Every row belongs to one group in each of 4 separate groupings. Each group adds its own fixed numbers to the row, and there is some noise. The rows also spread widely along 12 directions, which tell nothing about the answers.
(in the rows, 128 means zero)
Some rows, each with its group in each grouping after it:
[117 118 168  76 178  93 180 116 214 130 156 120 115 107  97 108 149 144
 136 117 159 131 118  95 143 115]
(2) P K707 (2)
[196 139 144  53  71 118 124  98 123  99 116 133 157 151 104  65 170 126
 142 195 148 101 122 150 113  55]
(1) C K197 (4)
[158 120 141  66 160  91 141 119 160  87 143  98 138  72 139 101 157  76
 121 136 143 148 156 145 137 125]
(0) P K295 (2)
[153  95 158  55  66 143 136 162 154 113 126 143  94  61 119  83 179 129
 142 187 139 133 131 142 106  96]
(2) N K197 (1)
[122 130 170  98 151 116 118  69 160 132 129 150 121 159  90 148 144 148
 119 114 155  90 153 127 164 149]
(0) C K707 (3)
[147 122 113  89 141 151 172 132 149 101 149 161 159 134  84 102 131 114
  99 145 131 107 130 106 164 160]
(1) E K601 (0)
[150 136 165  81  75 153 126 140  97 109 128 180 105 126  68 102 165 145
 119 180 109 123 155 170 137 157]
(0) Z K295 (3)
[178 163 157 111 116 108 140 165 127 126 128 135 132 117  83 105 140 164
 123 186 114 146 109 138 132  85]
(0) N K601 (0)
[157  99 177  91 124 112 107 144 137 126 153 115 135 126 131 147 140  88
 120 163 133 117 141 152 103 102]
(0) H K601 (4)
[154  80 173 149 190 117 142 134 178 149 172 196 127 120 129 151 156 146
 168 119 109 145 158 132  99 138]
(2) E K295 (1)
[197 137 139 101  42 161 130 114 119 131  93 184  89  90 117  83 165 185
 144 174 135 110 144 145 128 108]
(0) H K197 (0)
[112 140 161 153  79 147 125 106  74 144  85 128 103 170 131 111 145 162
 146 127 115 148 135 151 111 122]
(2) Z K197 (3)
[150 126 141 167 156 127 127 105  97 131 100 115 112 134 174 164 133 112
 123  93 113 163 169 152 129 132]
(1) Z K197 (1)
[138 121 182 149 138 118 112 171 103 151 146 143 104 101  91 110 145 176
 111 175 157 104 150 147 144  96]
(0) N K197 (1)
[132 163 212  62 164 100 120  49 132 107  81 139  84 130 114 122 174 140
 115 112 126 144 208 149 137 157]
(1) H K601 (3)
[112 110 168 175 129 123 113 135  89 143 130 134 128 147 138 100 144 149
 154 136 123 138 149 147  91 115]
(2) N K295 (3)
[186 104 161 137 149  99 100 125 108 129 156 169 153 113 112  99 157 146
 137 164 150  90 162 161 121 108]
(1) Z K295 (3)
[131  97  96 167  74 166 129  93 167 148 103 156 112  92 159 145 141 158
 188 103 112 143  99 121 120 137]
(2) N K197 (0)
[120 118 123  95  95 135 186 149 171 129 152 101 144 127 111  72 143 130
 168 147 137 158  78 105  98  84]
(0) Z K295 (4)
[102 153 146 137  82 128 144  85 124 135  90  93 114 136 131  84 150 156
 164 129 137 143 113 121 113 108]
(1) Z K295 (0)
[120 114 103 178  41 179 126 156  64 136 108 111 115 116 162  95 128 127
 145 136 115 152 127 151 104 130]
(0) C K295 (3)
[125 130 144 130  53 163 138 130  66 125  85  99 111 186 166 105 146 104
 148 138  98 168 135 156  74 101]
(2) H K197 (4)
[149 143 126 143 105 113 100  56 129 131  72 102 135 151 183 207 137 105
 158  89  88 175 106 167 126 135]
(0) P K601 (1)
[196 159 158  79 100 153 170 129 114 121  99 192 126 208 100  98 150 155
 110 162 109 130 146 137 124 103]
(2) N K197 (1)
[ 70 111 181 120 124 111 147 143 195 153 173 117 134 134  58 117 143 171
 168 154 145 132  61  99 114 101]
(0) Z K601 (0)
[134 150 180  93 123  95 114  88 123 109 103 118  84  94  91  97 181 157
 130 164 143 118 161 152 147 127]
(1) Z K707 (2)
[166 144 118  63 130  97 188 136 161 107 126  74 162 112 134  77 131  97
 131 131 150 159 101 116 125  77]
(1) Z K295 (3)
[ 86 159 124 195 208 100 175 153 112 135 154 100 160 153  75  98 125 168
 138 118 138 164  97 114 160 118]
(0) N K295 (1)
[187 130 144 118 144 147 166 133 117 135 135 156 146 162 147 104 111 118
  95 130 149  99 165 118 135 112]
(1) P K295 (4)
[150 105 178  38  94 118  83  91 147  94 103 139  93  71 148 138 181  83
 136 147 113 132 191 176 111 154]
(2) N K295 (3)
[101 115 114 107 127 154 166  73 176 130 122 155 131 130 122 103 149 145
 148  92 159 108 118 105 158 171]
(2) P K295 (1)
[ 87 148 138 134 122 126 169 114 109 112 109  90 156 195 112 110 145 113
 162 121  99 187  88 144 110 118]
(1) P K295 (1)
[164 112 123 156  81 129 146 123 144 162 127 133 128  95 164  76 137 177
 174 128 158 130 111 118  95  80]
(0) Z K295 (3)
[190 119 147  71  73 131 128  97 144 122 132 159 169 181 129  92 144 122
 132 158 152  80 130 138 109  91]
(0) C K295 (3)

New rows, each followed by its group in each grouping:
[ 75  81 168 210 176 111 108 179 114 152 187 121 144 132  98 176 135 128
 168 135 108 153  90 158 113 134]
(2) P K295 (1)
[103  87 173 139 164  99 100 103 150 123 181 156 162 133  78 106 166 137
 162 154 146  91 141 135 121 133]
(0) E K295 (0)
[112 145 134 148 192  62 128 112 129 128 111  32 118  75 154 116 143 125
 145 107 153 169 130 127 137  84]
(2) N K707 (4)
[137 140 152  85 101 111 143 168 130 111 137  94 145 148  92 134 146 105
 126 174 106 166  81 152 119  96]
(0) Z K601 (1)
[142 155 168 183 112 125 136 193  98 174 142 114 126 170 100 155 107 178
 120 173 120 140  77 138 129  75]
(0) C K601 (1)
[173 135 104 110  51 149 146 145  82  94  84 107 135 118 164  82 149  95
 154 156  83 194 131 165  83 104]
(1) N K295 (3)
[164 155 107 135  65 176 173 168  90 131 102 128 118 150 141 121 109 120
 106 146 100 145 114 129 132 132]
(2) Z K295 (0)
[ 86 117 113 152 117 145 169 167 125 122 164  90 154 151 112  92 110 118
 117 137 147 137  89 107 132 123]
(0) C K601 (2)
[233 124 138 109 144 127 127 167 134 126 159 182 135  98 111 167 130 127
 110 169 101 134 140 155 136 120]
(0) Z K601 (4)
[171 131 142 139 127 103 104  61 133 148 109 147 132 129 153 117 155 160
 150 123 161  88 139 140 134 111]
(2) Z K295 (1)
[ 89 137 129 184  41 152 154 113 121 161  83 105 104 141 159  91 155 183
 213 122 110 184  81 129  77  98]
(0) E K295 (1)
[155 124 108  89  56 146 131 118  82  92 114 122 165 142 123  44 160 105
 142 168 136 126 120 161 112 111]
(0) P K295 (3)
[133  93 126 146 169 106 128 111 187 145 158 108 146  63 147 144 131 135
 159 107 157 128  98 118 132 107]
(1) P K601 (4)
[134 118 173 135 151  97 124 152 140 159 176 121 163 148  95 119 125 151
 117 162 183  71  95 127 148  82]
(0) P K295 (1)
[163 121 122 200 118 150 127 148  64 151 125 159 111 106 133  98 130 184
 131 132 140 128 152 152 136 123]
(0) H K197 (3)
[193 154 119 169 104 163 164 129 115 155  93 180 106 157 132 135 125 187
 125 133 113 129 127 126 145 124]
(1) N K707 (1)
[133 114 158  94 128  95 133 106 190 145 163 103 181 158 111 126 125 111
 141 141 172  82  80 109 129  74]
(0) P K295 (0)
[ 79 141 104 148 115 151 158 114  62  76  95 111 147 153 103  44 167 130
 157 129  88 203 133 146 106 158]
(1) N K601 (3)
[154 130 137  88  94 135 119  76 130 102 128 166 179 196  89 115 155 113
 143 157 118  97 116 149 133 136]
(0) P K295 (0)
[150 138 149 178  84 132 137 167  89 185 113 113 104 104 162  85 116 192
 139 147 159 110 120 124 115  74]
(2) E K295 (3)
[ 70 115 208 127 121 113  89  44 147 149 118 150 116 176 106 117 170 180
 178 115 141 111 140 131  99 130]
(2) C K601 (3)
[133 186 121  86 102 117 143 100  98 121  67  61 110  92 145  86 130 136
  95 119 161 135 125 132 174 120]
(2) P K601 (3)
[124 128 151 139 173 104 116 108  79 118 111  99 106 112 139 100 157 116
  93 121 163 110 188 137 156 147]
(2) Z K707 (1)
[160 130 142 105 137 103 132 158 110 118 104  52 126 102 200 123 125  66
  96 130 137 162 152 136 110  88]
(2) N K601 (1)
[149 134 147 188 172 100 111 149 114 156 136 116 107  67 132 152 126 164
 130 132 133 137 132 136 145 121]
(2) H K601 (0)
[118 127 187 177 132 102 101  99  98 164 105 104 103 147 157 132 147 166
 143 121 159 125 150 148 114  87]
(0) H K197 (1)
[182 114 110 160 101 143 123 106  70 123  86 123 141 142 203 106 151 106
 144 118 119 155 151 162  97 102]
(2) P K197 (1)
[147  96  95 175  84 145 160 192 135 155 145 115 134  74 161  90 120 151
 178 135 127 165  78 120  92  85]
(2) N K295 (3)
[ 76  87 168 166 125 111  94 189 115 137 163  61 146 123 122 178 124  89
 134 161 117 150  80 157 107 104]
(1) N K601 (1)
[186 158 108  78  37 147 136 109  86 104  74 131 123 131 124  72 166 141
 126 176 136 120 127 157 145 100]
(0) E K197 (1)
[165 138 138 135 181  81 107 138  96 104 155 103 187 160 105 157 121  85
  98 152 121 123 124 158 148 113]
(0) H K601 (0)
[107 102 138 133 141 108 150 159 139 118 149  80 134 111 123 127 154 105
 167 129 121 193  97 144 102  92]
(0) H K197 (1)
[118 114 196  82 112 137 114 144 111 111 150 172 117 145  59  99 172 145
 127 185 116 122 150 154 114 143]
(2) C K601 (3)
[ 71 115 153 117 133 133 174 207 114 108 180 107 152 148  52  65 146 112
 136 180 115 153 101 120 115 123]
(2) E K295 (0)
[ 27 114 143 152 103 130 111  76 110 133  99  49 116 137 163 107 135 100
 139  89 168 106 135 114 127 153]
(2) H K295 (0)
[155  92 150 132  92 166 118 119 104 139 140 182 165 214 141 131 115 112
  98 135 133  71 158 136 115 144]
(0) E K601 (3)
[ 61 142 157 124  63 150 160 142 142 133 105  91  70  99 109 117 143 160
 150 139 116 171  91 127 126 142]
(1) H K601 (2)
[152 108 120 176 147 109 107 124  87 144 138  87 146 112 167  89 126 128
 117 137 188  78 145 123 134  84]
(2) C K707 (4)
[157 113  90 205  98 159 119 100  69 113  96 144 178 190 175 103 131 115
 157 123  85 152 130 140  81 127]
(1) N K601 (0)
[124 139 119 103 153 129 191 146 133  99 159 137 167 162  50  73 147 145
 147 140 117 175  96 126 138 110]
(0) C K197 (3)
[132 176 137  57  35 152 144  89 139 124  74 113  93 123 112  92 149 144
 126 153 141 109 115 123 153 123]
(2) C K295 (0)
[152 147 120 183 113 138 113 106  59 130  92 143 122 130 139 110 153 164
 162 137  95 162 132 164 114 132]
(2) P K601 (4)
[135 132 142  71 207 102 179 130 151  88 152 124 168 168 108 136 135  67
 121 101  92 184 154 133 134 151]
(2) E K295 (3)
[200 119 163 149 121 139  88  83 114 151 101 195  95 115 171 148 152 164
 125 130 131  95 188 150 123 141]
(2) C K601 (1)
[142  92  93 176  85 147 106  85  97 126 120 124 186 157 173  90 131 108
 144 125 147  93 113 130 108 119]
(0) P K601 (0)
[139 104 163 123 120 132 139 170 125 135 141 136 105 115 119 131 152 131
 137 151 118 155 124 145 111 107]
(2) Z K197 (1)
[144 114 143  75  90 142 157 125 144 102 108 131  92  73 141  79 185 111
 156 147 116 171 153 142  98 130]
(1) Z K295 (1)
[153 169 141 199 121 132 139 125  98 171  91 132 114 174 151 161 106 175
 128 114 115 144 121 138 139 111]
(0) N K295 (1)
[142 131 110 114 104 160 192 134 141 110 129 153 148 169 123  88 131 129
 128 132 104 157 122 115 117 142]
(0) E K601 (2)
[162 101 154 127  86 140 132 143 102 145 142 154 150 155 133  40 151 157
 121 182 184  63 132 114  97  82]
(2) Z K601 (1)
[145 177 134 108 154 118 151  78 131 116  84 122 117 160 136 162 142 118
 130  94  96 178 144 144 152 150]
(2) C K295 (1)
[112 126 160  58 107 146 182 103 165  93 108 138  98 128 109  63 167 129
 136 137 124 161 158 117 115 130]
(1) N K197 (2)
[177 107 109 166 178 107 123  90 122 117 123 127 164 131 183 137 133  94
 135  91 114 146 157 129 111 133]
(2) Z K601 (0)
[131 107 101  80 107 132 152 132 173 107 139 109 138  57 111  69 147 121
 128 146 175 112 109 105 156 107]
(0) N K197 (0)
[120 114 129  77  72 163 148 117 161 114 105 130  87  61 131 123 164 116
 150 131 123 152 120 144 140 161]
(1) P K295 (1)
[158 111 166 157 140 110 112 177 117 143 146  98 127 140 165 224  99  75
 103 132  89 156 124 159 110 120]
(2) Z K601 (2)
[125 187 153 105 137 130 152  79 126 123  77 114 108 194 129 177 118 112
 112  94  86 171 153 141 153 155]
(0) N K295 (4)
[139 131 152  84  82 111  72  64 122 107  99 112 129 111 127 119 169 121
 136 162 145  98 139 162 132 116]
(0) N K601 (4)
[ 64 159 134 121 105 129 167  93 116 106  93  57 118 169 146  90 138 102
 142 101 119 184 128 122 117 133]
(0) C K295 (2)
[206  97 104  99 134 142 145  85 112  92 119 184 180 197 160 103 150  80
 127 115 107 122 181 141 108 147]
(2) E K707 (3)
[135 175 131 110 138 139 167  72 104 105  82 161 117 139 100  50 157 175
 127 118 133 142 177 127 158 159]
(1) N K295 (3)
[134  76 166 184 117 114  79 160 112 163 159  96 142 116 176 153 114 114
 138 138 146 116 128 143  87  86]
(0) C K601 (3)
[126 106 124 101 128 151 169 161 182 129 159 126 132  99 113 142 117 104
 115 126 125 146 103 107 141 145]
(0) P K601 (0)
[117 145 146 134 190  77 135 155 103  97 136  65 137  75 107 135 151 102
 151 130  91 221 121 176 133 120]
(1) P K295 (3)
[122  62 146 174 131 145 118  83 126 129 146 174 120 132 151  71 164 146
 151 116 155  95 189 119  92 154]
(0) Z K707 (2)
[187 108 142  68  60 125 131 144 126 109 120 117 142 148 142  93 166  95
 152 188 113 132 118 150  75  66]
(2) E K707 (4)
[124 106 199  59 129 108 149 176 165 107 168 145 130 137  46 102 170 136
 150 188 109 164 115 142  96  96]
(0) N K707 (3)
[104  90 124  75 143 119 130  74 169  86 142 117 146  91 123  68 183 102
 141 122 166 120 149 116 132 149]
(0) C K601 (1)
[149 132 160 187 195  96 131 152 124 179 156 129 138 143 132 173 101 156
 104 119 154  92 131 128 163 111]
(2) E K295 (1)
[158 162 173 156  91 131 141 162  94 155 114 134 109 199 111 171 114 156
 125 159  84 150  94 158 120 100]
(2) P K707 (2)
[118 171 116 147 117 163 161 104  93 141 109 151 120 178  85 102 126 185
 120 127 136 114 118 122 174 138]
(2) C K197 (4)
[106 132 163 180 136 118 126 138 118 150 140 124 121 148  93 156 134 165
 161 133 107 160 101 144 124 109]
(0) H K197 (0)
[132 154 120 152 130 133 123 133  56 111  95 106 111 106 137 129 148 116
 119 129 102 169 147 175 154 162]
(2) P K295 (1)
[136 132 137 182  88 139 135 161 119 155 127 126 140 172 134 162 107 150
 139 147  98 142  75 136 113 103]
(2) N K601 (2)
[106 149 177 154 146  98  87  82  46  99 103 117 144 203 109 105 184 127
 150 149  93 159 157 179  99 131]
(2) C K601 (1)
[130 140 162  86  75 160 144 109  90  97 100 151 125 173 105  57 167 121
 125 165 103 144 156 135  97 137]
(0) P K601 (0)
[123 141 148 168 107 132 118  94 106 155 124 156 131 144  95 101 140 198
 148 136 162  81 118 141 150 129]
(1) H K295 (3)
[154 188 146 104 131 112 160 178  71 124 107  50 115 126 133  93 110 109
  66 160 149 148 142 134 149  85]
(0) H K601 (4)
[139 129 156 103 163 130 133 145  96  93 131 148  91  65 108  96 169 117
 122 141 101 176 203 162 134 174]
(2) C K295 (3)
[172 113 157  97 166 119 139 117 108  94 133 132 165 166 148 101 139  58
 103 133 120 129 189 138 106 125]
(1) P K295 (0)
[143 173  98  65  86 160 165 101  69  75  78 132 133 141 109  37 156 117
  87 143 126 137 174 140 162 167]
(0) E K601 (3)
[ 73 175 152 142 107 125 149 129  55 115 103  92 127 179  76  47 162 170
 122 163 135 143 120 137 141 123]
(0) E K601 (1)
[152 114 148 198 137 141  97 104  81 146 111 143 109 127 175 157 118 135
 103 110 140  97 178 158 148 143]
(1) P K197 (2)
[153 124 114 171 135 132 115 113  73 106 115 114 168 190 142 175 121  72
 120 115  82 157 135 163 126 134]
(1) Z K197 (0)
[120 130 150 174 109 139 141 163  77 145 147 134 136 187 110 115 117 142
 117 153 130 106 121 141 128 125]
(2) H K295 (2)
[146 152 153  71  88 165 170 130 126 121 105 164 100 194  86 136 147 133
 106 149 111 125 129 137 148 152]
(2) H K707 (1)
[116 152 111  93 130 115 170 105 139 101 103  75 146 128 121 101 147 104
 151 113 116 185  93 124 135 108]
(2) P K197 (0)
[160 167 164  69 133 107 168 132 166 118 113 119  80  82  91  99 160 156
 134 156 121 170 138 120 137 100]
(0) C K707 (0)
[165 176 122 168  93 133 139 148  58 142 107 114 148 164 118  93 116 153
 114 161 127 122 107 144 143  93]
(0) P K295 (0)
[158 147 167  69 103 136 170  99 153 127  94 138  96 136 141  91 156 135
 122 132 142 132 161 119 121 118]
(1) Z K295 (1)
[128 115 143 170 114 143 123  62 162 157 115 154 118 144 162 155 136 157
 187  93 117 134 128 127 103 128]
(1) C K295 (4)
[ 92 160 137  82  92 134 178 108 149 106  81  79 108 163 145 145 133  96
 139 102  76 207 107 130 119 146]
(2) E K601 (2)
[188 156 109 136 130  85 121 124  82 101 106  83 173 134 145 104 145 102
 142 152 102 169 111 155 110  83]
(2) Z K601 (0)
[119 106 123 152 129 161 152 101  76 111  99 124 130 197 175 107 139  78
 109  90 114 152 189 128 105 164]
(0) Z K707 (1)
[196 191 165 127 109 147 192 161 101 150  86 157 111 207 127 146 115 163
 107 149  75 179 126 135 119  98]
(1) E K601 (1)
[142 136 116 118  63 128 101  74  87 108  62  49 117 128 236 128 129  54
 114 105 134 130 165 155 115 124]
(2) C K295 (2)
[ 69 166 104 187  89 149 141  76  52 127  80  82 145 186 124  55 140 164
 147 119 141 134 104 123 128 126]
(1) Z K601 (4)
